There are 5 ways to turn a row about zero (a turn may also mirror it). The second row of each pair is the first, turned, with some noise. The first 35 pairs use one turn. New pairs use 2 turns, one after the other, and a turn may come again.
Known pairs, each followed by its turns in order:
[18.8 -3.8  9.2 33.2  2.4 28.0]
[-12.5  32.5  20.8 -16.7 -20.5   5.3]
H

[  3.8 -15.9   0.1  40.3   0.1  -1.7]
[-6.2 38.7  4.8 -1.4  5.6 -2.7]
H

[-8.4  0.6 -1.6 -3.6  1.7  5.0]
[-5.1 -0.1  3.8 -8.1 -5.6  0.1]
T

[ 4.6  0.2 14.6  2.8  0.8 17.2]
[ -6.5   8.1  -0.1 -15.2  10.7  10.9]
L

[ 12.6  -4.7 -28.4   4.9  -2.1  21.5]
[ 28.3  20.6   6.8 -12.4 -17.9   8.7]
L

[ -8.3 -21.9  40.3  -3.4   0.2  -4.4]
[-36.1   3.0  -8.1  19.6   1.3 -22.0]
H

[ -6.4   0.3   0.0 -26.1  -0.6  29.1]
[ -3.4 -31.0  -4.6  -1.4 -22.2 -10.3]
K

[ 20.5   8.4 -11.3  26.8 -27.6   2.3]
[13.4 26.5 26.6 10.4  2.2 21.9]
H

[ -4.8   1.5 -11.7  30.9  37.0 -36.4]
[-10.2 -17.1 -30.1   3.4 -44.9 -20.4]
X

[  0.1 -17.6 -32.4   9.0  -5.0  12.2]
[ 28.1   0.3  17.6  -9.4 -22.1   0.4]
L

[ 9.4 -1.6  7.7 -4.4 17.9 -6.7]
[ 4.0 -4.7 -6.5  8.8 21.4 11.9]
L

[ -3.6   1.6  32.0  -7.0 -39.0  -4.2]
[-15.6  23.1  24.7  17.1  -5.9 -29.8]
T

[  1.0   0.9 -19.3  -1.2  -2.0  -1.9]
[ 11.6   2.2 -13.5  -2.6   6.3   4.0]
X

[ -4.4   6.4  21.9 -20.4  18.1  -9.5]
[-13.1  -3.5  -1.3  12.6  28.2  -4.0]
L

[ -1.3  11.7  19.0  -3.1   2.0 -12.8]
[-15.3  -5.2 -12.2   7.3  12.6  -1.4]
L

[5.3 5.2 6.2 5.1 5.4 3.3]
[-10.4   2.7   0.1  -1.2  -0.9  -5.1]
X

[  5.2 -37.4  -7.8  40.3  -7.8  21.6]
[-28.0 -15.5  10.2  11.4  37.4  25.9]
T

[  7.6 -18.9   0.7 -10.0 -23.5 -15.4]
[ 4.5  1.0 -2.8 34.6 -2.8  2.6]
H

[ 34.2  -0.3   5.0   1.5  11.3 -13.7]
[-30.9 -14.0 -17.4   1.3   6.1  -3.8]
X

[  7.5  15.1 -10.0  -3.6   0.8  -6.6]
[  2.7  11.5 -10.4  10.8   0.1  -6.7]
L

[ -4.4 -10.4  14.8  -6.1  13.6 -11.8]
[19.6 -3.5  0.4  6.3  4.2 16.9]
K

[19.9  4.3  3.7  6.4  1.0  3.8]
[ -1.9   2.4 -16.1   8.9  10.4  -1.1]
T

[  2.1 -11.2   6.7  -3.0 -40.3 -25.4]
[-12.1   3.5  25.0 -30.0  16.1  22.3]
K

[ 11.5 -11.9   5.5 -19.6  22.4  -9.8]
[ 13.0  -6.3   9.8  18.6 -15.7  20.4]
K

[ 15.8  12.3  -2.9  -8.1 -15.7  11.9]
[-17.0  -1.6 -12.3  10.3  -7.9 -13.3]
T

[21.4 -6.3 -3.7 -9.3 38.1  3.6]
[-37.6  22.1 -20.6  11.2  -7.6  -1.4]
X

[-25.9   4.5  13.6  21.0  -1.3   1.2]
[ -5.4  14.0  17.1 -21.1  15.8  -2.4]
T

[  2.3 -22.6  -0.7   2.4 -24.1  33.3]
[ -4.8 -24.2  21.7 -11.6   5.4 -32.7]
K

[-1.2 13.4 -7.6 -2.3 20.4  1.7]
[  1.0 -11.3  -7.3 -22.5   0.8   4.7]
H

[  3.9   0.2 -17.0   0.2  -1.0   8.5]
[-12.4   2.1   0.7   4.9  -6.1 -13.1]
K

[  0.5 -18.2  -5.8   3.2  10.0   7.6]
[ 1.2 -6.7  9.6 19.9  3.3 -8.4]
K

[ 37.3  -1.4 -25.0  -2.5  -9.4 -16.9]
[ 20.8   9.9 -14.1  13.5  -8.6  37.6]
H

[ -5.7  40.3  -0.4 -15.6  19.0  17.4]
[  8.1  30.2  -1.1  25.4  10.2 -31.5]
X

[-26.8  20.9  -4.7  39.7  -3.3   4.7]
[ 29.9  -4.1   0.8 -21.6 -20.8 -32.0]
X

[14.3  5.1  0.1 17.6  2.2 -2.1]
[ -1.1   1.1 -12.7   4.3  15.6  -0.6]
T

New pairs. What belongs after each?
[-16.4 -33.3 -28.7 -28.4  -0.5   3.8]
[ 12.8 -29.5  -7.4  34.4  20.8 -16.2]
H T

[ 21.9  -9.4  -6.3 -10.5 -36.7  -4.4]
[-25.5  35.5  -2.0   1.2 -13.6   8.9]
X X

[-17.6  11.1  -1.1 -19.8   4.2   2.0]
[  8.5   3.8  22.8 -10.1 -16.2   2.4]
K L

[17.0 -0.2 10.0 -3.5  6.4 13.1]
[-12.1   1.2  -8.2  10.4 -13.3  12.7]
K L

[ -2.7   0.9  -1.7 -32.4 -40.3  -9.8]
[ 17.4  17.8  24.3   9.1  27.7 -26.9]
H K

[  2.7   1.1  -1.4 -37.5   2.6  -9.9]
[  6.9  11.3 -14.7  11.0  15.5 -25.0]
X K

[ -3.4 -11.5   8.2 -28.6  -6.1  -9.5]
[-25.6   9.4   9.2  10.8  -9.9  17.9]
K T

[  3.3 -40.3  -1.2   6.9  -1.0 -13.2]
[-34.3  -3.4  18.5  -3.4 -22.5  11.5]
X T

[ 10.2 -10.7  -2.8  40.3  19.8   1.9]
[25.6 -7.2  0.9 23.7  8.7 29.1]
X X

[-23.0 -19.0 -26.8  40.3   4.2   1.5]
[ 8.2 -9.3 26.9 -6.5 43.4 17.6]
T L

[-15.2  -3.3  10.3  -1.0  18.0  -1.3]
[12.8 -5.1  4.7 19.1  0.4  9.8]
L K

[-5.3  7.4 35.3  1.9  8.4 20.6]
[  4.1 -25.5 -17.5 -23.9  -3.9 -21.9]
L H

[  0.4  -4.6   0.5 -16.7  -3.3   9.7]
[ -6.3  -3.6   2.3 -13.7   8.7  -5.1]
T K

[  3.1   3.1  17.9  -1.4   8.1 -23.6]
[ 12.2  23.4 -10.0 -10.5   1.0 -14.2]
L H

[ 11.1  -8.3  13.3 -19.0   2.8   7.4]
[  9.8  -3.9  23.2 -14.1  -0.4  -2.3]
K K

[-7.6 34.1  6.6 16.7  9.2 -5.2]
[  0.1 -21.1 -16.3  27.4 -12.0   4.3]
X L

[-6.5 11.1  2.5 19.9  2.5  2.3]
[ 16.5   3.9  -5.1  -6.9 -11.3   8.2]
T T

[  9.2  24.1   3.8 -27.7  -5.1  -0.6]
[  0.7  -4.6 -25.1  -7.1   4.1 -28.4]
L L

[ -3.5   1.2   0.1 -24.2  16.6   4.4]
[-20.6 -12.6   8.1  10.2   9.3   0.9]
K T

[ 15.7  -3.9  14.1  11.5  18.4 -12.4]
[-10.4  13.8 -18.2  -1.7   3.4 -19.0]
T X

[-20.6 -12.7   0.9   7.2   3.0   3.1]
[ -6.8  21.7   4.2  -2.8 -11.0   9.4]
T T

[ -0.4 -15.7  28.8  -0.8   4.7 -13.9]
[-10.6   1.6  13.9  -7.7   1.1  29.5]
L T

[-10.9 -21.5 -14.9   1.1  -3.0   7.3]
[-20.4   4.0   2.1   7.2   3.6  19.9]
L L

[ 5.9 18.9 21.1  0.0 17.7 -1.9]
[ -6.4 -15.4 -22.3  13.6  -2.4 -13.3]
K T

[ 29.6  33.7  -9.4 -39.1   8.8   4.9]
[ -2.6  29.5 -34.5  38.3  17.0  -4.7]
X K

[ -0.3 -19.0   6.2   3.3 -10.0   6.1]
[ -6.8 -10.7  -5.1 -17.1  10.4  -4.3]
T L

[ -0.8  -1.9 -15.0  23.3  -7.8 -11.0]
[-17.0  -4.7  21.3   6.5 -10.3   5.6]
X K

[  2.9 -12.5  19.1  -8.0 -25.5 -37.7]
[ -4.8 -28.8  15.1 -36.1 -18.0  -6.1]
L L

[-25.8 -24.2 -13.3 -10.3   2.0  -8.1]
[ 26.2 -14.8  20.6 -14.4  -2.1  -8.7]
T K

[-6.3 13.6  6.6 25.4 -1.5  3.8]
[ 18.5   3.6  -8.5  17.9   6.2 -10.3]
K L

[12.7 -5.1  2.2  7.3 -1.0  5.8]
[ 0.3 -6.8 16.2  2.0  4.7 -1.6]
H H

[-11.3   1.5  -0.5  -5.2  16.1  11.7]
[ 7.2 14.4  5.9  6.7 16.0  3.0]
T X

[ -0.1   0.6  16.2 -40.3  -0.3  11.5]
[ -4.8 -14.7  36.2  13.5  11.9   6.4]
H T

[-13.3  17.9  23.4  40.3   1.9  -2.5]
[ 20.1  -3.2  39.0  25.2  -4.0 -14.0]
L L

[ 28.0 -10.5   0.5 -18.6  10.8  13.9]
[  0.9 -24.2  22.5 -11.8  13.5   2.2]
K X

[-40.3   2.5   9.5  12.8  -2.5  -9.2]
[ 13.2   8.6 -26.7 -27.7 -16.8  -4.7]
K H

[ 20.3 -27.5 -11.7  19.8 -14.5 -10.4]
[ 3.5 26.9  4.5  4.4  3.0 34.4]
X X

[-0.9 -0.8 -4.6 31.5 -0.9  0.4]
[12.6 -8.6  4.0 -1.0 24.1 -1.0]
T L

[  9.9  -5.4  -1.5 -23.0 -25.7 -32.3]
[ 26.7 -11.1   8.8 -30.5   4.5  20.2]
X L

[ 16.2   1.0 -17.0 -11.5 -19.9  25.5]
[-27.3   8.7  -5.8  -6.1 -19.1  28.0]
H L

[-23.8  -2.4  33.0   6.3   2.0 -22.1]
[ 21.6  -3.6  24.3 -25.5  25.3  -1.4]
X K

[-7.6  2.5 -5.4 17.8 -0.1  7.3]
[-5.4 -1.0  5.7 17.6  6.1 -9.4]
H X

[ 24.2  -6.8  30.2  -0.5  -0.2 -17.5]
[ 11.5   3.7 -37.1  -8.2  -4.1  -5.6]
T L

[ 9.4 -7.9  1.9 -0.9  9.4 16.9]
[ -8.5 -13.9 -11.0   8.7 -11.2   9.5]
K L

[ -6.1  -9.9 -17.2  -1.6  -1.5  10.8]
[ -0.9  13.3  12.6 -11.8  -8.8   5.1]
H K

[ -9.3  24.9  -5.4   8.5 -14.9 -13.0]
[ -1.4  -9.2 -26.3  13.9  12.1   8.2]
T H

[  1.5 -18.1  15.5   1.7   4.0  40.3]
[-33.5  16.9  -4.1   3.4  26.6 -15.8]
X L

[ -8.0  -6.3 -24.7  40.3  40.3 -40.3]
[  6.2  20.1 -24.7 -16.8 -21.5 -64.0]
K X

[-26.6  20.7  -2.6   0.6  -2.9  13.0]
[  2.9 -14.1  -2.5  28.9  -4.8   1.8]
L X

[  5.3  -1.5 -13.7 -21.2  20.2  -5.9]
[-15.2   9.2 -15.9   3.3  10.2 -19.9]
X K

[ -2.1   1.6  -9.7 -29.2  11.7  26.1]
[  3.8  16.9 -34.8  -6.0  -9.7 -13.0]
X K

[-24.5 -15.4   2.4 -22.7  12.2  17.1]
[-25.1   0.5  21.0  20.1 -12.1 -12.6]
L X

[ 17.3 -28.5   5.8  11.2  -4.7  19.1]
[24.3 25.4  2.1 18.5 14.5 -5.6]
K T

[  0.6  40.3   2.8   0.4  -3.4 -16.7]
[ -2.7  28.6 -24.7   7.9  18.7  13.8]
X H

[  0.9   2.1 -10.3   0.5  -0.8 -17.4]
[-1.8 -4.7  4.5  8.9 18.8 -2.0]
L T

[-16.3   3.1  -0.7  -4.4  -3.4 -13.4]
[ -4.3   7.5 -18.0  -4.6   1.1   0.5]
H H

